The same things were measured in two ways. Each way mixes the same 5 hidden numbers, adds some noise and spreads widely along 3 directions of its own, which tell nothing about the thing.
Some things both ways: the first way, then the second way.
[-12  48  -9 -51  40 -20 -19 -14  18  -5 -39   7  16]
[-28 -16 -16  -3  33  33 -19   5  11]

[  1 -38 -12  41 -30  27  -6   2  22 -21  16 -23  -5]
[  1 -22  10  -2 -38  14  44  -6  -9]

[ 27 -18 -13  38 -12  37  -7   1  35   1  18 -10 -25]
[ -4  21  21  14 -19  -6  32  11   4]

[  6  23   9  -2  -8 -15  16  20   3 -13 -20  22  25]
[ 35   0 -16 -31  18  45  -1  16  43]

[  3  31 -20  -4  23   3 -24  -5  48  -5 -20  -1 -12]
[-48   6  22  30  11  15   9 -10  13]

[21  5  4  8 13 11  1 12 17 -4  9  4 -1]
[-40 -14  24  22  22  24 -14   6  24]

[-22  -3  -7   2 -14   5  -6   5  13 -30   9 -47  20]
[-35 -20   0  -5 -44  20   6  -9  -4]

[ 29  48  -3  -8   2   8  24  29  17   9  -4  -1 -10]
[ 26   9   6  16  24  25 -45  12  41]

[ 28  -8 -18  20  -5  17  21  31  23   9  -3  38 -42]
[ 15 -21   7  22   5  27  25 -56  31]

[ 25  -6 -13 -30   4  -7   6  32  -1  -4 -11   1  -5]
[  3 -25 -17  -3  12   0 -10 -20 -16]

[ 33  10 -20 -38   8 -23 -23  10  18  -5 -44  19  17]
[  3 -23  -1  -4  41   3  -6   0   9]

[ 10  16 -11  11  26  18 -19 -13  42   1  -1   8 -14]
[-47  18  12  17   9  17  30 -11   2]

[-15  -2 -16  11 -40 -12  14  49  15 -40  -4 -36   9]
[ 24 -10  -6  -2 -58   7   2 -13   6]

[ 33 -22 -11  24   2   7 -12  20  30  -7  -3  30 -13]
[-26  -6   7  13  13   9  44 -30   5]

[-36  15  -6  -5  12   5  -5 -26  12  -8 -13   6   6]
[  8  -5  -1 -16 -12  55  12  33  22]

Other things, the second way, with their names:
q_392: [ 21  32  21   9 -20   8 -42  51  49]
q_339: [-18  28  -3   9 -31  -4  32   2 -14]
q_60: [-12  36  -9  -7  -6   4  33  22  -8]
q_306: [  2 -22 -22 -23 -22  37  10 -34  19]
q_694: [ -2  -2  -2   4  32  -3  31 -12  -8]
q_136: [-25 -10  12  19 -13 -17  42  -8 -38]
q_2: [-49   2  -3  -3  11  12 -27   6  13]
q_254: [-19 -10  10  11 -37   2  27  15 -25]
q_682: [-15   1   2  11  45  -2  -2  11  -1]
q_401: [ -5   0 -13  -5   5 -10 -15   3 -17]
q_634: [-15  10  11  16  38   4  -1  13  10]
q_517: [ -6  10  -8 -15 -49   5  47 -24   2]
q_256: [ -4   0  -7  -1  -9  -6 -26   6  -7]
q_986: [ -7  25  26   7 -53   9 -34  71  16]
q_522: [-41  13   9   7  38  40  50 -19  25]
q_583: [-20  19   7  14  -7   9  -3   3   4]
q_244: [ 34 -25  -8 -19 -44  -2  -2   8  -7]
q_589: [-50   6  -6 -15  -3  35  -6  36   4]
q_551: [ -9  -1  -4 -10 -16 -13  -6  21 -23]
q_129: [-17  14  11  14 -11  -4  33   4  -4]
q_797: [ 26  19   0  17 -15 -10 -12 -12   8]
q_933: [-43   1   7   3 -12  10  16  -7  -9]
q_416: [ 24  16 -33 -33 -37  17  39 -25   5]
q_320: [-60 -11  41  32 -38 -13  30 -12  -6]
q_499: [ 16  -3 -14 -16   7  23   4 -11  25]
q_285: [-14   3 -10 -19 -65  32  47  -7  -1]
q_557: [-26 -21 -16 -15 -28   5   6   8 -29]
q_887: [ 21  36   7  17  -4  -9 -40  21  24]
q_374: [-53   9  37  45 -39   2   8  -6   9]
q_794: [-88 -29  31  41  49  44   3 -29  35]
q_472: [-21  27   7  -2 -63   5   5   4  17]
q_442: [-58  15   0  -9   1  42  27  -7  24]
q_584: [ 20  -5   0  -3 -51   1 -24  10  14]
q_485: [-18 -13 -16 -16  -4  22 -20  16   0]
q_814: [  1 -29 -10   4  28  23   8 -26   1]
q_688: [-52  -5  -5  -6  34  21  11   3  -6]
q_149: [ 0  0  7 -2 17 -2 12 28 -3]
q_958: [ -6  25  14  18 -26 -21 -13  10   3]
q_598: [-73 -13   3  10  31  18  18 -21 -12]
q_48: [  4   7 -10  -3   9  24   3   2  17]
q_382: [ 27 -32 -28  -1  20  -4  17 -36 -49]
q_864: [  7  41   7   9 -17  -8 -13  24   7]
q_727: [ -7  18   1  -2 -45  10 -13  24  -5]
q_908: [-10  29   3   3 -47  11  38 -24  14]
q_808: [-22 -26  10   4   1  15  -8  12  -1]
q_835: [ 17  19   6  13 -15   1   3 -14  26]
q_201: [ 21   3 -21  -8 -45  -8 -26  -3  -8]
q_255: [-65  27  46  42 -19  14  11  18  31]
q_549: [-14  44   4   3 -23   2 -18  19  26]
q_439: [-19  12  25  32 -40  -5 -12  10   8]

Some of these things the first way, each followed by its name:
[-15   1  -2  17 -13  17  24  22   9 -16  16 -22 -10] => q_472
[-18 -15 -22 -22 -30 -34   3  45   3 -48 -23 -32  20] => q_244
[ 30 -18 -15  -9  18  12 -16   0  19   5 -10  16  -9] => q_149
[ 13  39  -6  -6  46  15 -31 -35  43  17 -16  21  -6] => q_794
[-11  21 -26 -39 -14 -10  17  35   4 -19 -13 -38  -6] => q_201
[ -6 -22 -12 -21   9  19 -10 -19  -5  -1   5 -23   0] => q_557
[-10  15   2 -28  14  -4   6   8  -3 -12  -7 -13  15] => q_485
[  9  21 -11  -2  17  36   1 -13  24  20  14 -18 -33] => q_583
[ -1  -2  -7  -8   6  -1  -5  14  14 -19   0 -20   7] => q_808
[10 23 -2  0 -1  8  1  2 17 -2 -8 -2  3] => q_48
[  0 -38  -7  21 -19  -2  19  43   6 -27   9  17 -11] => q_517
[ 13  16 -16 -34   6 -13 -11  21  13 -15 -17 -22  14] => q_401
[ 22  40 -28  -9  -8  14  -2  15  37   8 -11 -30 -25] => q_797
[ 27  -1   0   8   1  -3  15  41  13 -15   3  13   2] => q_814
[ -7  -6   1  21 -27 -10  18  37   5 -32  -1   3  16] => q_416
[  8  21 -15 -33   0 -10  -6  26  11 -15 -16 -30   8] => q_256
[-32 -24   3  46 -21  17  19  15  11 -33  29 -17  -1] => q_285
[ 18 -32 -32   4  13  24 -29  -4  37  -2   1 -10 -37] => q_136
[  8  47 -15 -24  -2  17  10  -4  14  18 -14 -17 -17] => q_392
[-17 -28 -19   8  -3  12 -13   2  23 -22   6 -25 -13] => q_254
[  9  34  -4  -9   7  14  15  13  11   5   1  -7 -13] => q_549
[ 28 -10  10  37  26  18   8  10  22   3   9  65 -18] => q_522
[  4  22   4  -8  27   5 -27 -22  26  -8  -8  -6  23] => q_688
[-11  15 -24 -17  31   3 -22 -19  35   1 -24  18 -18] => q_60
[ -2  32  -2 -42  31 -13   0   7   5  -7 -18   5  12] => q_2
